The same things were measured in two ways. Each way mixes the same 9 hidden numbers, adds some noise and spreads widely along 5 directions of its own, which tell nothing about the thing.
In the rows, zero is written as 100.
Some things both ways: the first way, then the second way.
[107, 113, 90, 110, 104, 97, 91, 89, 114, 104, 85, 107, 91, 101, 106, 99]
[107, 83, 101, 100, 111, 115, 105, 99, 110, 111, 97, 85, 106, 90, 88, 97, 113, 110]

[79, 101, 85, 93, 106, 99, 99, 96, 79, 80, 87, 87, 125, 91, 118, 109]
[101, 85, 37, 103, 104, 81, 75, 100, 89, 110, 112, 84, 98, 105, 80, 108, 83, 111]

[92, 90, 120, 111, 97, 96, 91, 103, 109, 118, 112, 90, 99, 89, 101, 98]
[96, 98, 94, 87, 96, 90, 81, 90, 103, 117, 116, 90, 100, 93, 93, 109, 89, 119]

[100, 121, 88, 99, 109, 87, 108, 106, 102, 101, 88, 92, 90, 105, 107, 113]
[102, 84, 102, 102, 114, 117, 103, 88, 111, 112, 88, 84, 105, 95, 96, 101, 113, 110]

[90, 83, 107, 101, 93, 102, 91, 106, 85, 70, 105, 82, 102, 103, 96, 100]
[89, 96, 94, 107, 111, 95, 95, 91, 101, 105, 106, 104, 101, 95, 101, 109, 89, 100]

[110, 104, 111, 100, 96, 127, 78, 110, 101, 102, 88, 116, 93, 91, 95, 99]
[114, 89, 110, 89, 107, 81, 113, 67, 112, 122, 106, 105, 111, 100, 81, 105, 76, 120]

[85, 111, 70, 82, 88, 104, 98, 118, 99, 94, 80, 84, 104, 86, 112, 95]
[109, 84, 78, 122, 110, 65, 87, 99, 82, 101, 102, 105, 102, 106, 93, 86, 86, 113]

[93, 128, 97, 87, 125, 120, 115, 89, 88, 144, 98, 107, 91, 110, 91, 99]
[76, 97, 79, 109, 97, 108, 84, 104, 100, 98, 95, 90, 99, 100, 87, 116, 102, 120]

[92, 95, 93, 115, 118, 83, 107, 116, 117, 82, 82, 70, 94, 89, 121, 115]
[95, 91, 116, 102, 113, 115, 100, 94, 111, 108, 95, 93, 94, 95, 109, 106, 114, 102]

[104, 118, 118, 90, 89, 125, 84, 82, 81, 119, 119, 127, 95, 114, 76, 97]
[81, 95, 89, 100, 103, 107, 95, 99, 104, 99, 94, 88, 104, 105, 92, 117, 101, 106]

[98, 88, 115, 104, 92, 116, 77, 93, 91, 90, 106, 92, 115, 101, 107, 93]
[91, 102, 94, 101, 90, 81, 99, 96, 94, 109, 110, 104, 95, 109, 95, 106, 80, 105]

[95, 122, 85, 82, 125, 94, 114, 99, 104, 136, 101, 92, 93, 99, 110, 84]
[79, 99, 99, 106, 111, 111, 101, 102, 107, 77, 84, 87, 101, 93, 99, 87, 139, 107]

[94, 80, 110, 113, 103, 109, 95, 103, 76, 80, 102, 106, 119, 100, 85, 104]
[109, 99, 77, 96, 102, 77, 98, 88, 95, 108, 123, 110, 118, 95, 78, 99, 81, 124]

[96, 101, 107, 107, 117, 88, 108, 106, 104, 126, 94, 96, 111, 92, 100, 108]
[101, 112, 101, 102, 91, 86, 94, 103, 95, 94, 113, 111, 97, 109, 92, 86, 107, 114]

[98, 108, 102, 95, 132, 94, 101, 92, 109, 110, 92, 94, 89, 106, 103, 93]
[85, 104, 87, 121, 93, 106, 98, 114, 88, 104, 113, 110, 107, 88, 96, 86, 95, 110]

[82, 112, 99, 86, 95, 115, 95, 94, 103, 100, 116, 79, 99, 102, 105, 98]
[96, 93, 107, 105, 103, 88, 97, 96, 88, 109, 106, 102, 117, 96, 113, 87, 93, 111]

[88, 95, 114, 102, 121, 99, 96, 101, 74, 104, 92, 93, 114, 107, 102, 108]
[98, 112, 107, 92, 109, 85, 114, 90, 105, 109, 116, 131, 116, 109, 96, 87, 88, 113]

[103, 108, 106, 92, 111, 92, 108, 111, 111, 128, 108, 94, 86, 94, 94, 94]
[102, 94, 93, 101, 96, 96, 91, 80, 102, 104, 103, 84, 99, 81, 85, 94, 108, 122]

[87, 100, 126, 88, 107, 99, 87, 108, 110, 117, 102, 92, 90, 97, 83, 101]
[76, 107, 113, 119, 97, 100, 86, 115, 92, 105, 105, 116, 90, 101, 120, 96, 94, 100]

[89, 100, 107, 91, 87, 93, 87, 90, 87, 86, 99, 89, 108, 97, 104, 107]
[96, 124, 113, 100, 114, 74, 103, 105, 104, 88, 115, 135, 93, 123, 105, 97, 90, 70]

[99, 121, 96, 95, 95, 104, 100, 110, 93, 97, 105, 106, 87, 106, 91, 112]
[105, 79, 102, 112, 105, 106, 103, 85, 102, 105, 86, 79, 98, 99, 93, 111, 108, 108]

[112, 98, 100, 99, 89, 94, 100, 129, 111, 87, 112, 108, 95, 85, 85, 101]
[100, 102, 116, 97, 111, 86, 105, 84, 107, 90, 99, 105, 112, 100, 89, 100, 105, 106]

[86, 96, 104, 94, 99, 110, 98, 102, 84, 104, 102, 89, 112, 98, 96, 99]
[72, 108, 92, 98, 106, 84, 85, 105, 102, 101, 107, 115, 100, 114, 99, 116, 81, 105]

[97, 122, 103, 87, 130, 76, 110, 111, 94, 111, 92, 100, 84, 96, 106, 116]
[91, 108, 69, 115, 101, 103, 89, 100, 96, 96, 108, 102, 96, 100, 86, 105, 97, 96]

Other things, the second way, with their names:
(483): [86, 97, 96, 82, 94, 83, 79, 104, 104, 115, 113, 90, 94, 114, 91, 133, 75, 101]
(174): [58, 103, 98, 110, 100, 106, 85, 134, 95, 92, 98, 104, 100, 113, 106, 112, 101, 103]
(109): [88, 84, 116, 114, 103, 128, 99, 84, 107, 93, 60, 68, 81, 113, 112, 115, 139, 109]
(239): [80, 113, 72, 112, 105, 90, 76, 127, 87, 76, 111, 110, 98, 113, 101, 99, 110, 92]
(613): [85, 93, 83, 110, 112, 119, 77, 98, 99, 102, 90, 78, 88, 107, 119, 121, 112, 84]
(99): [80, 98, 93, 111, 107, 103, 97, 95, 108, 97, 86, 98, 87, 109, 94, 108, 104, 99]
(565): [83, 104, 79, 85, 108, 94, 82, 97, 105, 111, 120, 100, 115, 94, 93, 111, 83, 106]
(70): [84, 108, 138, 110, 117, 87, 111, 94, 108, 87, 98, 126, 106, 105, 106, 106, 97, 92]
(854): [103, 96, 100, 100, 101, 81, 99, 94, 106, 115, 107, 108, 87, 104, 83, 98, 84, 110]
(717): [99, 108, 93, 76, 109, 84, 98, 82, 112, 120, 124, 115, 115, 97, 87, 101, 79, 119]
(722): [107, 97, 125, 113, 97, 106, 117, 86, 109, 100, 87, 99, 80, 104, 94, 89, 119, 106]
(856): [81, 102, 113, 110, 95, 92, 101, 93, 102, 115, 105, 110, 87, 100, 100, 114, 76, 100]
(491): [104, 103, 122, 96, 112, 80, 100, 95, 108, 106, 105, 115, 103, 103, 94, 84, 93, 102]
(40): [107, 90, 74, 109, 100, 100, 78, 96, 89, 99, 100, 83, 91, 104, 98, 99, 117, 118]
(673): [87, 109, 93, 100, 80, 80, 87, 104, 95, 104, 113, 105, 87, 114, 83, 111, 81, 110]
(289): [72, 122, 98, 99, 97, 81, 83, 114, 97, 99, 117, 125, 94, 121, 102, 110, 79, 93]
(747): [90, 97, 105, 117, 102, 84, 104, 113, 93, 90, 97, 113, 100, 120, 96, 102, 93, 98]
(663): [109, 93, 102, 116, 111, 94, 94, 88, 92, 106, 101, 108, 108, 100, 104, 92, 99, 116]
(901): [96, 82, 84, 88, 105, 94, 93, 81, 105, 116, 97, 78, 108, 102, 89, 122, 88, 117]
(680): [106, 96, 104, 92, 107, 111, 101, 84, 109, 103, 96, 83, 95, 97, 104, 90, 130, 110]
(20): [104, 90, 116, 104, 114, 99, 97, 96, 103, 98, 99, 93, 106, 93, 100, 102, 110, 99]
(894): [94, 104, 99, 109, 99, 94, 93, 93, 96, 91, 106, 101, 94, 93, 98, 101, 109, 110]
(495): [118, 98, 113, 105, 92, 107, 104, 83, 103, 98, 102, 83, 86, 88, 91, 91, 127, 110]
(418): [87, 119, 103, 104, 95, 80, 96, 111, 94, 102, 122, 127, 96, 112, 101, 101, 77, 89]
(556): [108, 101, 101, 120, 94, 75, 103, 98, 87, 105, 122, 121, 97, 93, 91, 92, 79, 107]
(835): [93, 106, 93, 92, 106, 90, 94, 91, 102, 99, 108, 104, 112, 103, 95, 96, 101, 114]
(916): [74, 107, 101, 90, 112, 98, 86, 121, 100, 96, 102, 113, 118, 126, 109, 101, 101, 110]
(207): [93, 90, 95, 93, 105, 93, 82, 104, 101, 126, 114, 101, 109, 101, 93, 110, 76, 116]
(81): [116, 90, 120, 98, 98, 86, 102, 66, 106, 123, 95, 98, 90, 109, 95, 98, 93, 125]
(608): [96, 87, 56, 108, 103, 98, 85, 106, 92, 103, 107, 82, 100, 99, 86, 114, 95, 101]
(775): [122, 91, 105, 103, 93, 77, 108, 82, 106, 121, 112, 104, 84, 102, 68, 107, 73, 108]
(463): [77, 108, 117, 90, 117, 107, 107, 93, 117, 87, 91, 107, 114, 104, 102, 96, 124, 113]
(631): [90, 104, 104, 102, 117, 99, 97, 92, 108, 97, 97, 110, 94, 109, 105, 105, 106, 97]
(439): [88, 100, 82, 108, 112, 88, 82, 107, 104, 94, 110, 105, 93, 95, 82, 106, 96, 102]
(259): [101, 93, 94, 93, 120, 93, 84, 91, 104, 109, 105, 97, 110, 101, 101, 107, 96, 105]
(580): [80, 104, 107, 90, 120, 82, 87, 95, 108, 108, 108, 118, 107, 111, 111, 115, 80, 97]
(276): [81, 88, 60, 113, 116, 98, 84, 105, 93, 107, 106, 101, 105, 98, 101, 107, 88, 109]
(462): [90, 104, 102, 103, 100, 93, 87, 98, 96, 107, 111, 106, 101, 105, 102, 116, 84, 99]
(228): [75, 97, 114, 101, 126, 116, 93, 127, 108, 87, 87, 97, 100, 115, 123, 104, 128, 80]
(460): [99, 94, 101, 92, 93, 98, 96, 89, 102, 115, 101, 92, 103, 109, 93, 104, 95, 123]
(78): [63, 104, 119, 100, 106, 123, 104, 107, 116, 114, 95, 105, 93, 100, 113, 112, 97, 94]
(301): [90, 109, 114, 120, 89, 104, 102, 100, 96, 91, 104, 101, 88, 90, 100, 101, 107, 91]
(28): [112, 109, 127, 90, 98, 85, 118, 82, 115, 124, 117, 119, 93, 102, 86, 92, 78, 98]
(561): [74, 105, 76, 89, 102, 107, 76, 98, 103, 105, 102, 93, 105, 112, 101, 120, 100, 118]
(342): [103, 94, 83, 81, 112, 95, 84, 97, 100, 118, 116, 94, 121, 103, 100, 101, 92, 114]
(123): [102, 95, 116, 103, 115, 101, 113, 77, 106, 101, 92, 106, 113, 99, 105, 87, 115, 121]
(155): [101, 108, 106, 90, 107, 105, 102, 86, 110, 96, 98, 99, 100, 104, 98, 86, 125, 112]
(2): [83, 98, 110, 90, 115, 118, 95, 92, 126, 104, 95, 86, 89, 89, 95, 117, 115, 94]
(665): [92, 106, 116, 100, 109, 97, 106, 101, 117, 90, 102, 102, 79, 104, 92, 119, 105, 73]
(574): [102, 92, 99, 89, 102, 88, 103, 93, 110, 114, 103, 97, 92, 114, 86, 108, 91, 109]
(77): [92, 104, 100, 103, 93, 92, 94, 103, 93, 110, 115, 105, 101, 98, 101, 99, 86, 104]
(505): [94, 88, 91, 116, 101, 85, 90, 123, 89, 102, 105, 104, 98, 114, 92, 105, 85, 100]
(836): [106, 96, 115, 108, 100, 113, 115, 68, 112, 100, 90, 87, 86, 89, 93, 103, 120, 107]
(912): [87, 99, 112, 100, 113, 94, 94, 123, 103, 100, 107, 114, 100, 114, 103, 102, 99, 98]
(650): [103, 99, 104, 107, 110, 81, 99, 112, 101, 107, 112, 120, 96, 111, 92, 95, 84, 91]
(244): [116, 79, 80, 99, 96, 105, 93, 89, 94, 120, 110, 76, 117, 73, 82, 80, 109, 144]
(18): [114, 93, 120, 102, 106, 96, 108, 78, 108, 111, 105, 100, 92, 91, 97, 100, 103, 105]
(797): [111, 91, 95, 83, 112, 102, 110, 72, 114, 120, 112, 90, 122, 79, 85, 97, 95, 115]
(110): [95, 104, 111, 109, 116, 92, 112, 73, 107, 103, 100, 121, 102, 106, 103, 115, 84, 96]
(168): [98, 99, 116, 97, 112, 111, 100, 83, 117, 100, 92, 88, 86, 102, 100, 123, 112, 87]
(299): [106, 89, 87, 113, 98, 88, 105, 76, 97, 96, 90, 91, 94, 104, 83, 102, 104, 119]
(504): [103, 99, 103, 109, 107, 88, 95, 100, 94, 92, 102, 106, 95, 111, 103, 100, 106, 101]
(516): [83, 96, 98, 97, 95, 119, 85, 83, 105, 118, 96, 81, 91, 104, 109, 127, 99, 112]
(175): [126, 81, 96, 112, 111, 92, 102, 77, 94, 118, 110, 94, 99, 92, 99, 109, 86, 99]
(282): [103, 109, 96, 83, 116, 89, 104, 92, 107, 92, 117, 110, 116, 105, 97, 98, 107, 100]
(892): [98, 77, 107, 93, 103, 135, 93, 84, 116, 117, 84, 55, 90, 89, 98, 123, 123, 110]
(632): [84, 72, 65, 113, 105, 118, 82, 101, 96, 92, 76, 56, 93, 99, 96, 114, 130, 120]
(721): [93, 93, 116, 93, 112, 106, 95, 107, 114, 102, 97, 92, 94, 111, 99, 120, 108, 92]
(34): [86, 92, 87, 95, 112, 118, 91, 84, 115, 115, 92, 82, 94, 94, 97, 113, 106, 108]
(280): [90, 98, 107, 85, 116, 79, 100, 87, 121, 96, 100, 98, 89, 106, 81, 121, 96, 94]
(655): [112, 95, 103, 107, 108, 100, 102, 103, 97, 91, 103, 94, 97, 102, 99, 98, 118, 90]
(752): [88, 85, 72, 124, 80, 80, 89, 106, 80, 104, 101, 89, 93, 102, 83, 106, 78, 118]
(523): [50, 109, 99, 103, 103, 118, 84, 113, 102, 99, 91, 100, 99, 114, 124, 120, 101, 95]
(375): [89, 98, 70, 112, 90, 87, 76, 94, 89, 108, 110, 97, 93, 102, 86, 116, 80, 121]
(585): [96, 95, 118, 102, 112, 113, 101, 85, 108, 95, 82, 89, 100, 105, 108, 102, 125, 107]
(888): [102, 94, 105, 106, 99, 97, 99, 105, 91, 98, 101, 97, 108, 102, 104, 80, 117, 118]
(887): [100, 77, 91, 106, 121, 107, 100, 85, 113, 83, 76, 68, 90, 94, 87, 112, 136, 105]
(493): [92, 103, 120, 81, 110, 96, 104, 95, 118, 132, 111, 121, 113, 111, 91, 105, 71, 114]
(82): [113, 67, 95, 110, 117, 97, 103, 77, 102, 116, 94, 81, 110, 78, 91, 94, 102, 125]
(164): [101, 99, 114, 115, 111, 95, 109, 102, 98, 90, 106, 116, 111, 90, 95, 83, 112, 112]
(777): [95, 96, 93, 92, 110, 97, 93, 88, 113, 99, 93, 88, 97, 107, 88, 105, 110, 106]
(49): [83, 101, 50, 113, 93, 77, 72, 109, 84, 109, 123, 102, 101, 100, 81, 119, 59, 101]

Some of these things the first way, each followed by its name:
[87, 121, 105, 85, 120, 100, 108, 92, 86, 122, 94, 85, 92, 111, 104, 111] | (34)
[88, 107, 104, 103, 102, 116, 84, 104, 106, 73, 82, 94, 77, 88, 111, 119] | (175)
[104, 119, 104, 96, 123, 89, 106, 106, 96, 133, 83, 96, 89, 110, 103, 106] | (722)
[93, 111, 97, 92, 115, 102, 95, 98, 102, 127, 74, 98, 100, 92, 108, 97] | (854)
[86, 107, 106, 86, 72, 136, 79, 81, 95, 111, 103, 89, 97, 99, 98, 91] | (580)
[77, 98, 93, 97, 113, 108, 88, 96, 81, 95, 82, 83, 97, 100, 123, 94] | (276)
[86, 117, 95, 95, 116, 107, 123, 117, 93, 119, 81, 68, 106, 101, 107, 126] | (81)
[94, 103, 121, 91, 109, 118, 96, 118, 83, 108, 97, 108, 99, 103, 74, 111] | (123)
[90, 116, 86, 99, 89, 95, 85, 95, 96, 109, 96, 115, 98, 99, 103, 96] | (505)
[99, 97, 114, 101, 97, 118, 93, 106, 90, 114, 99, 102, 99, 99, 88, 100] | (375)
[91, 108, 97, 99, 99, 108, 96, 105, 83, 111, 105, 107, 104, 102, 97, 100] | (632)
[83, 101, 85, 114, 98, 88, 94, 90, 99, 110, 88, 93, 106, 97, 115, 97] | (912)
[78, 108, 103, 94, 124, 82, 126, 99, 70, 121, 117, 84, 124, 110, 96, 116] | (673)
[89, 103, 108, 108, 92, 78, 110, 101, 75, 92, 117, 83, 91, 116, 96, 122] | (168)
[92, 106, 119, 94, 90, 99, 93, 92, 83, 108, 127, 81, 99, 119, 100, 102] | (523)
[84, 93, 106, 101, 115, 64, 102, 108, 87, 85, 109, 95, 98, 92, 104, 109] | (665)
[90, 100, 88, 95, 105, 101, 105, 115, 85, 89, 96, 105, 102, 91, 91, 102] | (887)
[105, 114, 88, 91, 105, 112, 98, 117, 147, 78, 89, 103, 87, 66, 96, 109] | (20)
[106, 104, 120, 108, 86, 112, 82, 81, 102, 128, 99, 97, 95, 108, 101, 96] | (680)
[87, 93, 117, 106, 110, 106, 93, 85, 80, 118, 100, 92, 108, 105, 102, 100] | (717)
[89, 116, 92, 98, 108, 118, 98, 78, 109, 93, 91, 99, 97, 92, 106, 109] | (655)
[87, 121, 84, 90, 99, 113, 98, 82, 75, 137, 112, 91, 96, 121, 117, 76] | (752)
[91, 117, 86, 81, 106, 68, 113, 123, 114, 114, 95, 87, 98, 85, 101, 107] | (491)
[87, 90, 104, 106, 97, 66, 97, 112, 89, 99, 110, 100, 110, 89, 100, 105] | (239)
[100, 104, 96, 100, 112, 109, 96, 72, 109, 96, 90, 63, 98, 118, 122, 89] | (78)
[95, 107, 116, 96, 118, 78, 97, 95, 92, 115, 96, 92, 98, 107, 104, 109] | (28)
[113, 125, 103, 96, 96, 119, 103, 119, 107, 109, 93, 96, 90, 102, 95, 119] | (109)
[99, 95, 119, 96, 97, 123, 86, 114, 76, 75, 95, 97, 88, 105, 88, 112] | (110)
[87, 121, 94, 78, 107, 125, 105, 102, 98, 113, 104, 97, 78, 98, 90, 96] | (70)
[102, 98, 110, 98, 104, 107, 96, 124, 73, 101, 98, 110, 105, 102, 89, 106] | (299)
[94, 121, 117, 103, 92, 109, 95, 84, 76, 148, 116, 109, 99, 122, 91, 106] | (460)
[85, 102, 106, 104, 141, 69, 136, 116, 96, 101, 106, 77, 104, 99, 94, 129] | (495)
[101, 117, 92, 108, 79, 108, 90, 89, 106, 125, 99, 103, 108, 101, 106, 101] | (916)
[106, 119, 101, 98, 96, 109, 101, 112, 110, 113, 96, 93, 86, 98, 100, 111] | (585)
[105, 110, 123, 90, 106, 106, 91, 90, 107, 120, 117, 104, 74, 107, 84, 92] | (301)
[92, 120, 100, 110, 95, 91, 87, 92, 107, 133, 99, 115, 80, 93, 109, 104] | (721)
[103, 92, 125, 115, 80, 109, 87, 98, 82, 113, 112, 101, 111, 108, 88, 107] | (561)
[93, 95, 109, 108, 110, 120, 85, 86, 104, 92, 95, 103, 107, 82, 112, 104] | (282)
[87, 115, 117, 93, 100, 105, 87, 76, 92, 131, 116, 96, 88, 113, 101, 93] | (77)
[89, 95, 118, 103, 101, 105, 98, 113, 93, 99, 93, 103, 114, 90, 80, 123] | (40)
[95, 98, 102, 102, 106, 78, 97, 110, 113, 98, 110, 86, 94, 83, 118, 100] | (565)
